The same things were measured in two ways. Each way mixes the same 9 hidden numbers, adds some noise and spreads widely along 6 directions of its own, which tell nothing about the thing.
Some things both ways: the first way, then the second way.
[-2.31 -3.48 -3.85  1.17  0.37  3.56  0.66 -3.28  0.27 -0.36  3.71  2.46
  2.32  1.87  0.63  0.89]
[-2.70  2.67  2.34 -1.77  0.43  0.28 -2.32 -0.61 -1.91 -0.14  1.52 -1.01
  0.27 -2.42  0.95  4.90 -0.30]

[-1.10  1.20 -2.15  2.20  1.12 -0.07 -0.05 -2.92 -2.66 -1.04  4.70  4.28
  0.14  0.01 -0.04  1.05]
[ 1.50  1.52 -1.69 -1.68  1.28 -1.35  0.98 -2.02 -2.77 -1.23 -1.38 -0.14
  1.22  0.18  0.92 -1.61 -0.35]

[ 0.95  2.18 -0.18  1.49  1.58 -0.85 -3.69  0.46 -3.52 -1.24 -0.15  3.64
 -0.07 -1.28 -0.42  0.11]
[-1.11  1.86 -2.41  1.78 -2.70 -0.78 -2.81  0.27 -1.60 -2.16 -0.10  1.94
 -0.51 -0.61  0.81  1.35  0.36]

[ 0.19  0.63 -0.48 -4.27 -0.87 -3.38 -1.55  0.02 -0.29  0.24 -1.26 -2.27
  0.40 -4.18  1.55  1.93]
[-1.51 -0.13 -0.44 -2.13 -1.83  3.67  1.18 -1.18 -0.57  1.96  0.40 -0.24
  2.65  4.24  0.21 -2.44  1.43]

[-0.03  5.05 -0.38  1.14  0.62 -2.22 -0.51  1.25  1.08  0.65  0.39  1.18
  1.35 -0.90 -0.31  2.11]
[ 0.02  1.10 -0.37 -0.85 -0.85 -0.44 -0.52 -0.78  0.65 -1.20 -2.13  1.70
  0.86 -0.08  0.70 -0.51  1.05]

[-0.60 -3.51 -0.35 -3.94  0.55  1.23 -3.38 -1.65  0.50  0.43 -1.02  1.67
  0.12 -1.25 -0.88 -2.18]
[-1.68  0.66 -1.37  2.41  0.70 -0.41  0.37  0.61  0.42 -0.75  1.77  1.52
  1.41 -1.33 -0.21 -0.06  2.70]

[ 0.15 -2.48  1.36 -2.45 -0.16 -2.92 -2.21  1.32 -0.68  1.25 -5.61 -1.65
  1.77 -2.47  0.72  1.64]
[-0.15 -0.50  5.05 -2.07 -0.95  0.94 -1.23  0.61  1.13 -0.79  0.75  0.50
  0.97 -3.06  1.28  1.51  0.60]

[-3.91 -1.16 -0.95  1.55  1.41 -2.14  0.11  0.38 -1.22 -0.73  1.47 -3.64
  0.97 -0.14 -0.47  3.77]
[-3.78  0.14  0.80 -1.68 -1.22  2.84 -0.38  2.19 -0.57  3.17  1.88 -1.06
  0.88  0.29  1.75  2.70  1.84]

[-2.01 -3.50 -1.22  0.99  0.42  3.15  2.24  0.21  2.28 -1.12  1.78 -2.21
  0.67  2.48 -0.53  1.84]
[ 1.04  0.66 -0.07 -1.57  1.82  0.50  0.14 -1.00 -1.01  1.84  1.05  0.87
  0.27 -1.27 -0.30  2.40  2.20]

[ 1.01  0.94  2.02 -4.25  1.06  1.55 -2.78  0.68 -0.45 -2.60 -0.54  4.52
  0.29 -2.79  0.11 -1.24]
[-1.66 -0.26 -2.26  3.77  0.52 -0.63  0.94  1.62 -0.28 -0.92  1.23  2.56
 -4.80 -1.02  0.29  1.68  2.05]

[-1.85 -1.08 -1.24  0.63  0.05 -0.88 -2.29 -1.27  0.49  1.48 -2.03 -1.61
  2.04 -0.20  0.39  0.71]
[ 1.96 -0.33 -1.12 -0.60 -0.41  2.50  0.21 -2.00  0.52  1.33  1.41  1.16
  2.95  2.48 -2.09 -2.26  1.29]

[ 1.60 -0.89 -0.94  3.15  2.15  2.00  1.97  1.56 -0.88 -2.63  1.28  4.51
 -0.84  0.90  0.25  0.13]
[ 2.23 -0.40  1.09  2.24 -1.07  0.91  0.59 -0.70  1.88  1.09 -1.99 -2.32
 -2.05  1.77 -1.29  0.88  0.10]

[ 5.66  2.45 -1.92 -2.48 -0.58 -1.01 -0.01  0.07  1.53  1.68 -1.30  2.95
 -0.01 -1.25  1.01 -1.29]
[-1.81 -1.12  3.67  0.72 -2.28 -2.04 -2.45  0.16  2.36 -1.20 -3.39 -2.46
  0.44  0.56 -0.05  1.42 -4.08]

[-1.43  2.99 -1.24  2.19  0.67 -0.63 -1.02 -0.22 -0.11 -0.80  2.11  0.26
 -0.52  0.39 -0.38  0.19]
[ 1.55 -0.78 -0.28  0.24 -0.22  0.63  0.92  2.18 -1.82  1.55  1.28 -0.15
 -0.45 -0.35 -0.56  0.10 -0.21]

[-0.44 -2.55 -1.30  2.10  0.82 -0.41  1.19 -1.48  0.17  2.05  0.18 -1.19
  0.57  0.26 -0.06  1.46]
[-2.13  0.14  0.14 -0.02 -1.10  1.90  0.59 -0.23 -0.43  1.53  1.98 -2.71
  0.75  2.64  0.55 -1.06 -0.19]

[-3.20  2.05 -1.04  0.45  0.95 -0.27 -2.00 -2.34 -0.01 -1.22  2.61  3.05
 -0.19 -0.03 -0.51 -1.65]
[ 0.65 -0.49 -1.26  1.56  1.45 -2.61  1.49  4.50  1.10  0.69 -2.64 -0.44
 -2.75 -1.61 -0.36  1.31 -0.23]

[ 1.60  0.42  1.26 -2.78 -0.91  0.92  1.95  2.53  0.19 -1.77  1.09  0.50
 -1.60 -0.16 -0.21 -2.12]
[ 0.25  0.09  0.31 -0.16  1.16  0.85  1.48 -1.37  0.91 -0.23 -0.18 -0.29
  0.59  0.99 -0.42 -1.11  0.62]

[ 1.91 -0.05  0.74  1.91  0.92 -2.03  0.22  0.79 -2.42  0.85 -2.63  1.95
  1.14 -0.17  0.21  0.76]
[ 1.87 -0.18  0.86 -3.06  0.85 -1.05 -0.49 -1.76 -0.30 -1.24 -0.41 -0.41
 -0.67  0.42  0.20 -1.72 -3.06]

[ 1.18 -4.61 -0.36 -0.18  0.43 -0.33  1.27  1.32  0.84  2.32 -2.52 -2.43
 -0.43  1.08 -1.11  0.21]
[ 0.47 -0.36 -1.42  2.50 -1.85  1.64  1.03  1.20 -0.64  0.23  0.83  1.47
  1.26  0.75 -0.91 -1.13  2.10]

[-1.22 -0.04  0.95 -3.90 -2.99 -0.01  1.11 -0.04  1.55  0.70  1.15 -4.87
 -0.27 -2.07  0.84  0.71]
[-0.62  0.46 -1.16  0.80  1.14  0.67  2.77  1.28 -2.34  0.54 -0.28  0.87
 -1.02  0.04  0.12 -0.18  2.95]

[-1.72  2.14 -0.22  1.40 -1.42  1.44  0.90 -2.23  1.21  0.86  2.16  0.00
  0.95  0.94  0.52  0.54]
[ 0.57 -0.04  1.60 -2.77  1.91 -0.07  1.03 -1.07 -0.37  0.37  0.62 -1.31
 -2.18  1.82 -0.66 -1.14 -3.54]

[-1.54 -3.40 -0.16 -0.87  0.30  0.29 -0.22 -2.00 -0.85  0.21 -0.39 -0.24
  1.74  0.58 -0.08  0.59]
[-2.44 -1.14  0.57  1.21  0.00  0.62 -0.63 -0.84  2.50  0.13  0.02 -0.61
  0.81  0.86  0.00  1.30  0.17]

[-2.75 -1.53 -0.96  2.14  1.92 -2.17 -2.63 -0.85 -0.21  1.84 -2.24 -3.61
  1.18  0.82 -1.04  0.48]
[ 1.65 -2.92 -3.66  0.75  0.10  2.31  2.24  3.37 -0.40  4.26  3.29  0.83
 -0.58  3.35 -3.16 -2.79 -0.72]

[-0.04 -1.77 -0.32 -1.76  0.84 -0.55 -1.20  1.19 -4.34 -2.54  2.07  1.02
 -0.07 -2.99  0.40  1.16]
[-0.71  2.02  2.12 -3.18  1.77  0.14  0.44 -2.09 -1.82  0.51  0.87 -1.50
  1.88 -0.68  0.89  0.97  0.42]

[-1.51  2.51 -1.76  0.08 -1.34  0.51 -0.79 -2.94  2.97 -0.22  1.81  5.50
  1.98  0.38  0.14  0.43]
[-0.35  1.93  0.91  1.07 -0.67  0.07 -0.87 -1.85  2.26 -1.69 -2.65 -0.35
 -0.21 -0.93  1.15  2.75  1.19]

Other things, the second way, with their names:
(454): [-0.56  0.11  1.31 -1.06 -0.34  1.79 -1.49 -0.13 -0.16  0.49  2.07 -0.55
 -1.63 -1.36  1.20  2.77  0.99]
(382): [ 0.87  0.22  1.66 -1.15  2.19  1.71  3.00 -0.54  1.99  2.27  0.58 -1.77
 -1.39  1.66 -1.00 -0.60  0.77]
(399): [ 1.62  2.51 -1.60  0.12 -1.02  0.90 -0.87 -2.12  0.21  0.04 -2.08  0.12
 -1.08  1.19 -0.21  1.34  2.31]
(286): [-3.36 -0.07  2.06  1.28  0.18  1.79 -0.55  0.92 -2.23 -1.97  4.65  1.81
 -2.98 -4.46  3.12  3.91  2.46]
(361): [ 1.31 -2.09  2.35  2.36 -0.36  2.18  1.31  1.98  0.87  1.80  1.99 -1.69
 -0.59 -0.61 -0.86  1.58 -0.83]
(134): [-1.15  0.57  0.99 -0.14 -0.22 -1.00 -1.03  0.78 -0.44 -0.83  0.14  0.40
  1.40 -2.53  1.39  1.51  0.57]
(422): [-1.84 -2.02  6.69 -1.92  1.37  1.79  0.43  0.54  0.40 -0.23  3.89 -2.79
 -0.50 -2.12  1.60  1.14 -3.29]
(95): [ 0.23 -1.75  0.73  2.45 -0.96  2.71  0.73 -1.09  1.87 -0.47  1.66 -0.57
  0.39  1.42 -0.29 -1.24  0.40]
(387): [-2.16  1.14  2.60 -1.99  0.29  1.78 -0.28  1.22 -2.08  1.59  2.98 -1.52
 -0.44 -0.82  0.51  3.03 -1.80]
(206): [ 0.68 -1.00  2.91 -0.82 -0.63  0.19  2.05  1.69 -0.11  0.29 -1.87 -1.79
 -4.12  2.91 -1.39 -2.10 -3.15]
(24): [ 2.61  1.29 -2.73 -3.15  2.27 -2.67  0.47 -0.50 -3.00 -0.62 -0.94  1.96
  0.52 -0.92  0.00 -1.87  0.12]
(390): [-0.25 -2.46  1.19 -0.29  0.83 -1.55 -0.30  0.43  3.99 -0.02 -2.15  0.13
  0.08  2.22 -2.79 -1.38 -4.18]
(7): [-2.65 -0.56  2.15 -2.67  0.85  0.06 -0.72  1.12  1.46  2.21  0.60 -1.29
 -0.01  1.07 -0.39  1.53 -2.29]
(416): [-1.61  0.92 -1.33  0.85  0.14 -1.79 -0.95  0.04  0.24 -0.97 -1.37  0.64
 -0.73 -0.60  0.53  1.56  0.99]
(334): [-1.22  0.83 -1.81  1.92 -1.62 -1.51 -2.05 -2.21 -0.08 -1.63 -1.58  1.28
  0.68 -0.29  1.42  1.53  1.52]
(236): [-1.12  1.46 -1.27 -0.38  0.36 -2.34 -2.07 -1.51 -2.14 -2.91  0.16  0.64
  0.09 -1.56  1.03  0.32 -1.20]
(254): [-0.42 -0.06  3.70 -0.68 -0.75 -1.21 -0.81  0.97  2.52 -0.72 -2.43 -1.16
 -1.31 -0.34 -0.19  0.58 -1.80]
(110): [-1.56 -0.84  2.19 -1.55 -0.62  2.94  0.52  1.00  1.53  2.15  0.64 -1.80
 -3.61  3.18 -0.83  1.27 -4.10]
(441): [ 2.28  1.25 -1.33 -1.06  0.19  0.21  0.63 -0.08 -1.12 -0.75 -0.36  2.38
 -0.09 -1.41  0.82 -0.24  1.74]
(5): [-2.66  0.99 -3.46  0.91 -1.33  2.14 -0.14 -0.83 -2.81  0.32  3.81  0.28
  0.02  1.06  2.00 -0.57  3.71]
(161): [-1.24 -1.69  3.24 -0.31 -1.23  2.06  0.48  4.04 -0.28  2.49  2.47 -2.12
 -0.60  0.17 -0.10  1.12 -2.46]
(98): [ 3.29  1.71  1.77 -0.69 -1.79  0.78  0.51 -2.79 -1.54 -2.54 -1.90  0.40
  1.46  0.75 -0.55 -2.51 -0.78]
(444): [ 0.28 -1.46  0.11  0.91 -0.96  0.27  0.24 -0.48  2.97  0.77 -2.25 -1.07
  2.33  2.62 -1.33 -1.82 -0.23]
(159): [ 0.64  0.31  1.00 -0.64  0.84  0.89 -0.06 -4.33 -0.79 -0.93  2.10 -0.02
  2.56 -0.24  0.34 -0.63  0.59]
(146): [ 1.83 -0.30  0.94  0.22 -1.01  1.89  0.14  0.32 -0.93  0.28  2.15  0.11
  2.69 -1.68  0.16 -0.76  2.32]
(32): [ 0.20  0.55  0.74 -2.11  1.97 -0.34 -0.18 -2.71 -0.08  0.05  0.96 -0.28
 -1.44  0.41  0.13  0.85 -0.84]
(151): [-4.42 -1.95  0.67 -0.81 -2.49  3.54 -0.82  1.67  0.83  2.82  3.46 -2.10
 -1.55  4.56  0.10 -1.13 -2.10]
(104): [ 0.79  2.18 -2.58  1.11 -1.55 -0.84 -0.93 -0.84 -0.54 -1.80 -1.49  0.74
  2.43 -1.49  1.43 -0.47  3.07]
(17): [ 1.01 -0.09  2.81  1.81 -0.91 -0.81  0.16  2.63 -1.62 -1.85 -0.64 -0.38
 -1.04 -3.76  0.80  1.83  0.26]
(4): [-2.00  3.79 -2.22  1.61 -1.00 -1.68 -1.09 -0.86  0.52 -0.75 -4.69 -0.47
 -0.97 -0.36  1.71  3.40  3.72]
(407): [ 0.55  0.30 -1.87  3.60 -1.39  0.30 -1.28  0.33  0.50 -0.55 -0.62  2.27
 -0.38 -1.43 -1.02  2.99  2.64]
(376): [-1.43 -0.38 -4.87  2.73 -2.02  0.81 -0.93 -0.12  0.66  1.33 -0.15  1.30
  1.67  3.45 -1.78 -0.99  2.53]
(135): [ 0.72 -1.30 -0.42  1.30  0.85  0.40  1.19 -1.36  1.53 -1.10  0.34  0.32
  1.23 -0.10 -0.09 -2.05  2.22]
(380): [-2.93  0.03  1.30 -2.67  0.28  0.87 -1.99  0.57 -0.63  2.14  3.47 -0.16
  0.85 -1.23  1.27  3.03  0.32]
(51): [ 0.09  1.15  0.97 -2.34  0.36  1.46 -1.05 -1.15 -1.28  2.13  3.61 -0.93
  1.40  0.11 -0.14  0.52  0.18]
(379): [ 0.08 -1.56 -0.89 -0.05  0.56 -2.19 -2.12 -0.75  1.75 -0.78 -0.38  1.75
  4.38 -1.98 -0.08  0.84 -0.03]

Some of these things the first way, each followed by its name:
[ 3.32  0.91 -0.18  1.14  1.77  1.13  3.40  2.40 -0.25  0.29  1.10  2.39
 -0.50 -0.52  0.61  1.07]	(206)
[ 1.73 -2.13 -1.36  1.64  1.76  1.66  2.21  0.90 -0.77 -0.52  1.51  3.06
 -1.25  1.61 -0.76 -0.46]	(17)
[-1.08  1.37  0.32  1.91 -0.11  1.90  0.17 -0.83 -1.23 -1.61  3.49  0.29
 -0.31  0.90 -0.52  0.96]	(159)
[ 0.95 -4.83  0.96 -1.88  0.67  1.72  0.93 -0.31  0.33 -0.78 -1.43 -0.07
 -1.67 -0.39  0.07 -0.49]	(5)
[-0.98 -2.26  0.03 -0.10 -0.86  1.51  2.47  2.55 -1.84 -2.57  3.76 -1.90
 -2.18  2.47 -1.56 -0.76]	(387)
[ 3.22 -0.86 -1.82  1.06  0.95 -0.86  4.90  3.09  3.20  1.78 -1.39  3.27
  2.29  3.40 -1.15  0.69]	(110)
[-2.65 -0.64 -1.03  4.53  1.90 -2.59 -2.05 -0.87 -1.67  1.65 -1.50 -1.68
  1.64 -0.32 -0.27  2.53]	(146)
[ 0.91 -1.04 -1.10 -0.45  0.34 -0.90  0.48  0.86  0.40 -0.07 -0.60  2.42
  1.55 -2.39  0.95  2.23]	(4)
[ 0.76  3.24 -1.51 -0.48 -0.14 -0.92 -1.78 -0.27  2.50  1.83 -1.26 -2.86
  1.20 -1.46  0.89 -0.13]	(376)
[ 0.53  1.52  1.90 -4.25 -3.04  3.80  0.24  0.07  2.31 -3.14  1.71  0.60
 -1.90 -0.39  0.70 -2.55]	(32)
[-1.67 -0.51  0.65 -1.61 -1.85  0.13 -1.70 -3.79  1.14  0.61 -1.26  1.04
  0.56 -0.16  0.53 -1.23]	(95)
[-1.16 -4.40  1.38 -2.58  0.53  3.91  0.83 -1.44  0.75 -2.07  0.60  3.09
  0.40  1.39 -0.64  0.18]	(286)
[-1.84 -3.89 -0.10  1.82 -1.45  2.34  3.11 -0.62  2.29 -0.02  1.28 -2.19
 -2.05  4.83 -2.03 -1.20]	(361)
[-1.82  0.35 -2.07 -2.05  0.14  1.22 -5.26 -3.62  0.69 -1.31 -0.25  4.27
  2.17 -1.72  1.09 -0.67]	(407)
[ 1.94 -0.83  2.30 -4.31 -2.64  1.69  2.29  0.88  3.19  0.05 -1.76 -2.13
 -2.17  0.25  0.47 -3.69]	(135)
[ 3.08  1.13  0.42  0.01  1.33  0.13  2.41  4.38  0.83 -2.20 -1.72  2.62
  0.29  0.45  0.52 -0.71]	(454)
[ 2.21 -3.19  1.17 -2.68 -0.17  0.54  2.06  1.61  1.47  0.62 -3.14 -3.00
 -1.86  0.43  0.33 -1.65]	(151)
[-1.46 -1.49  0.19 -1.18 -3.58  1.99 -0.48 -4.75  4.01  2.08 -0.79 -3.22
  0.17  0.35  0.77  1.35]	(334)
